The rows of a group lie close to one hidden flat surface of 8 dimensions, which may be shifted away from zero. Surfaces can cross.
Known rows, each followed by its group:
[ 25   2  57   8   6  19  28 -37  -6  22   5] => (0)
[ -4  -2   3   4   5  -8  20 -17  -7  -5   4] => (0)
[-16  42 -22  -6 -16  27   4 -38 -12  15  -1] => (3)
[ 12  -7  -2 -26 -15   0 -14   5  -9 -11 -10] => (2)
[ -9   9  -9  -4 -31 -14  17  31  10 -30  11] => (2)
[ -3  -5  -6   1   0  -6   6 -13 -18 -15 -24] => (1)
[ 1  1  5 -3 19 12  0  9  2 20 10] => (1)
[  1  26 -14 -13 -44  19   5 -28 -15  13   1] => (3)
[ 13  26  12  17  23  14   4  -4  18   3 -21] => (4)
[-15 -20  45 -41 -10  21  -9  14 -23 -23  11] => (3)
[  8  37  21  11  23  14  40 -21   8   3 -10] => (4)
[-26  -8 -15   5  -1  13  13 -11 -47  -2  -7] => (2)
[ 21   4  -6  -7  -6 -18   0  16  12  -9 -29] => (4)
[ 16 -21  32  12 -14   4   2   4  -9   9 -13] => (0)
[14  8 16  4 -3  1  2 -2 13 15 -4] => (0)
[  6  -4 -19  -7 -10 -19   3   3  14 -24  19] => (1)
[ -6   0 -40   8  14  -4  -5 -28   6  11  33] => (4)
[-13  -7  28  12 -20 -30  15   3  23   8   9] => (0)
[ 11   2 -16  21 -42 -25  10 -17   5  -8 -22] => (3)
[ 2 -4 -3 -3  8 -7 15 -1 -5 15  4] => (1)
[ 38 -30  -8   4 -28  -6   5  14  -1 -31  29] => (1)
[-18  13  12 -25   6  -3  11  33  20  38  37] => (4)
[  7   6 -14  20  38  -7  -5   3  10  -1 -34] => (3)
[-11  10 -22  -5   0 -16  15  -6  -4   7  -9] => (2)
[-20  22  10 -16   2 -10  -8   9  23 -14  -9] => (1)
[ 22  28 -44  20 -12  27  26 -26 -17 -21  13] => (3)
[-10 -29  13  18   4 -10 -17   5 -16 -15 -50] => (3)
[  5   4  -1  -5   9  -1 -14  -4  19 -13  -4] => (4)
[ -1  10   2  18  -5  14  -5 -13  -2  -1   0] => (4)
[ -8 -12 -14  -9 -30 -18   9  33   2 -19  23] => (2)
[-12  -8   8 -32 -45 -17   0 -17 -19 -14  -8] => (3)
[ -3 -18   5  14  42   3 -11   7   4 -14  12] => (2)
[ 57  -6 -30 -39 -10  -4 -16  -4  10 -19   5] => (0)
[ -7  12 -15 -27  -8  16  -3 -25 -34   2 -28] => (3)
[  6  -2  -7  10 -13   0  -5   4   0   9  -5] => (2)
[-18  -6  31 -12  10  33 -26  -4 -16  -9  -3] => (4)
[ -3 -34  26  16  18  -9  12   6 -12  -3   8] => (0)
[-23 -23   8   9  43 -23  15  12  -4  26   4] => (1)
[-21   8  -6   1  25  21  -8 -15 -21  45 -10] => (2)
[ -4 -22  11 -27  20  27 -27   3 -34 -15  -4] => (2)
[  3  31 -17 -24  17 -17  10 -20  34  -8  -4] => (1)
[ -6   2 -14  -7   2   9  -1 -16 -18  12   2] => (2)
[ 38   0 -12 -19  13  -9   4   9   8  -7 -16] => (3)
[-12   3  17  21 -31  -3 -38  50  26  28 -21] => (0)
[  9  14 -27 -10   3   7  32 -31 -36  27 -18] => (4)
[  6 -15   1   9   8  -4   3   0  -8 -15 -14] => (1)
[  1  31 -15  -2  -6  -4  22 -33   6   7 -14] => (0)
[ -6 -14 -22  22  -2 -36  -1  27   6 -27 -49] => (0)
[ -5 -29 -20  -5  15  -8 -39  25  -6  -4  -7] => (4)
[ 33  -7 -22  10  33   7  16 -25 -22  44  -1] => (1)

New rows. What belongs after each?
[ 32  -7  -1  -9 -15  -1  22 -10 -12  13  14] => (1)
[  2  -3 -13  -6  18 -17  -7 -13  19 -21   5] => (4)
[ 20   3 -26   8 -13 -29  22 -22  26 -27  32] => (2)
[-13   6  22  40 -17  21  31  11  -8   6  24] => (4)
[ 36   2  42 -64  -1  32 -17  23 -11   1 -18] => (3)
[ -3  -1  13 -17   0 -11   2  20  11  -8   4] => (4)
[  6 -20 -33  -8  27 -16 -17  -4 -12  -7 -24] => (4)
[-22  39 -29  -2 -14  23  13 -36 -23  17  -7] => (0)
[ 21  -3 -22 -18  20  -5  -1  12  -6   5 -23] => (3)
[  3  12  -6  12  15   3  -8 -24  21 -16   6] => (4)
[ 15  19 -20  12 -10   6 -25 -19  25   4  -7] => (4)
[ -7  -5 -28  -4  34 -24  -5   1  31   3  34] => (4)
[ 14  10  16  -6  -9 -12  -5   6  25   7 -18] => (3)
[ 4 -3  6  2 18  2  5 -9 -2 -1  3] => (0)
[-34 -18 -24  12   5  13  20  -8 -43   0  47] => (2)
[ -1 -20 -21  20   5   7  25   8 -24 -38  29] => (3)
[ 15 -23 -25  16  27 -14 -18   1  12 -51  -7] => (1)
[ -9   4  11  31  -3  16  -3  15 -12 -19 -30] => (2)
[ -1  -9   7   7   6  -1  15   2 -10  24   6] => (0)
[ -7   6  -4  -2   5 -13  19 -20   6  -6   7] => (0)
[  9   3 -12 -15  20 -17 -11 -17   8  17 -18] => (2)
[-36  -3 -15  -4  29 -28  22   7 -20  -4 -46] => (2)
[ -9 -19 -15  -3  -1  15 -38  17 -22  17  -4] => (4)
[ 27 -17 -10  46 -36  -2 -15  -2  -3  16  -4] => (2)
[ -1 -27 -19 -18  -4 -26   1  14  -7  -3  15] => (2)
[ 33  -5  -5  -9   8   5  -7 -18  -5 -27  -8] => (0)
[ 34  17 -13 -11  -1  23   3 -16 -21 -19 -36] => (3)
[  1  21  11 -17 -27  22 -10  18  10  12  21] => (1)
[-14   3 -12   1  15   3 -14   9  14  26  32] => (4)
[ 51   8 -16 -13  37  -2   9  20  16  -9 -13] => (3)
[ -5   9  -5  65  21  20 -11  -9  20  -3  20] => (4)
[  8  -6   5   6 -10  -5   8  -5  -6  -7 -12] => (0)
[ 11 -16  20 -11  16   9  -2 -17  -2 -18  23] => (0)
[-13 -15  -5  25  24   0  25   1 -15   1  23] => (4)
[ 15  11 -29  -1  28  29   4  -3 -21  -8 -10] => (3)
[ 0 14 -4 18  7  1  5  7 25  1 31] => (2)
[  4 -28   8 -15  21   3 -25  17 -13 -11 -15] => (2)
[-13  16  -8 -21 -13  10 -12  12  10   2  25] => (1)
[ 23 -12  16  -9  32  10 -10  -8  12 -19   8] => (0)
[ 33 -45  11 -10  -7  11  -9  12 -29   3  24] => (0)
[-13  13  24 -33 -16 -20  32  -4   2   7 -10] => (1)
[ -6  -8 -14   8   6  -3 -18   9  14  -1  22] => (4)
[-20  -7  31  29  -7  40  -7 -12 -26 -20   7] => (4)
[10 20 18 -4 13 -4 11 -5 20 21 -8] => (1)
[-35  13  -4 -31  -8 -31  25   7  16  42  31] => (1)
[-18 -14   7  33   8 -10   0   2   1 -22 -11] => (3)
[  0  17  43   1 -17  14  -5  13  14  10 -15] => (1)
[-44   4 -15   5  -6 -15  13  41 -13  44  -9] => (2)
[ 10   0 -15  -5  11  24 -26   6  -2 -33   3] => (1)
[  1   8 -12  -3  -5   5   1 -10   6   3  33] => (2)
[  2  26  22  -1  19  31 -16 -28  14 -20  -8] => (0)
[  2   9  -6 -10   7  34 -23  -1 -20 -34 -18] => (1)
[ 10 -14 -16  22  21 -35  28 -29  -4  15 -28] => (1)
[ 26  -8 -18 -19 -30   6  27 -25 -35  24  22] => (0)
[ -8 -18 -17 -13   8 -38  29   1  -4  12  19] => (1)
[ 22  -8 -15   7  -9  -9   7  24   1  15   0] => (3)
[-26 -16  17  22 -49  -9   2   6 -19  10   0] => (0)
[-18  21  19   6 -12   7   9 -29   6   1  -3] => (0)
[ -3  15  -7 -26  22 -49   8 -17  41 -11 -16] => (3)
[ 25   9  25   4   2  26   3  -2  -4  21 -11] => (1)
[ 34  -6  -1  35 -18  18  -4  20 -12   1 -29] => (3)
[-12   2 -18  12  -7   2 -14  -3  -1  16   1] => (1)
[-29 -24 -12 -18  -2  16   4 -18 -56  10  17] => (4)
[-25   6 -17 -29  21 -17  12   9   1  15   0] => (2)
[ 10  15  17   2 -23   2  15  11   7  -3  -8] => (4)
[ -4   3  23  11 -10   8  -9  50  14  17   3] => (4)
[-13 -18  24  16 -15  14 -11  39 -11 -11   0] => (4)
[-18  -2   8  27  15   4  -4  -7 -18 -28 -40] => (0)
[-26  28  -6  -7  15  33   4 -28 -30  20 -19] => (2)
[-12  12 -23 -27 -45 -27 -12  -7  26 -10  36] => (0)
[ -8   3  30 -19   0  -2  -9  30  11  -7  -3] => (4)
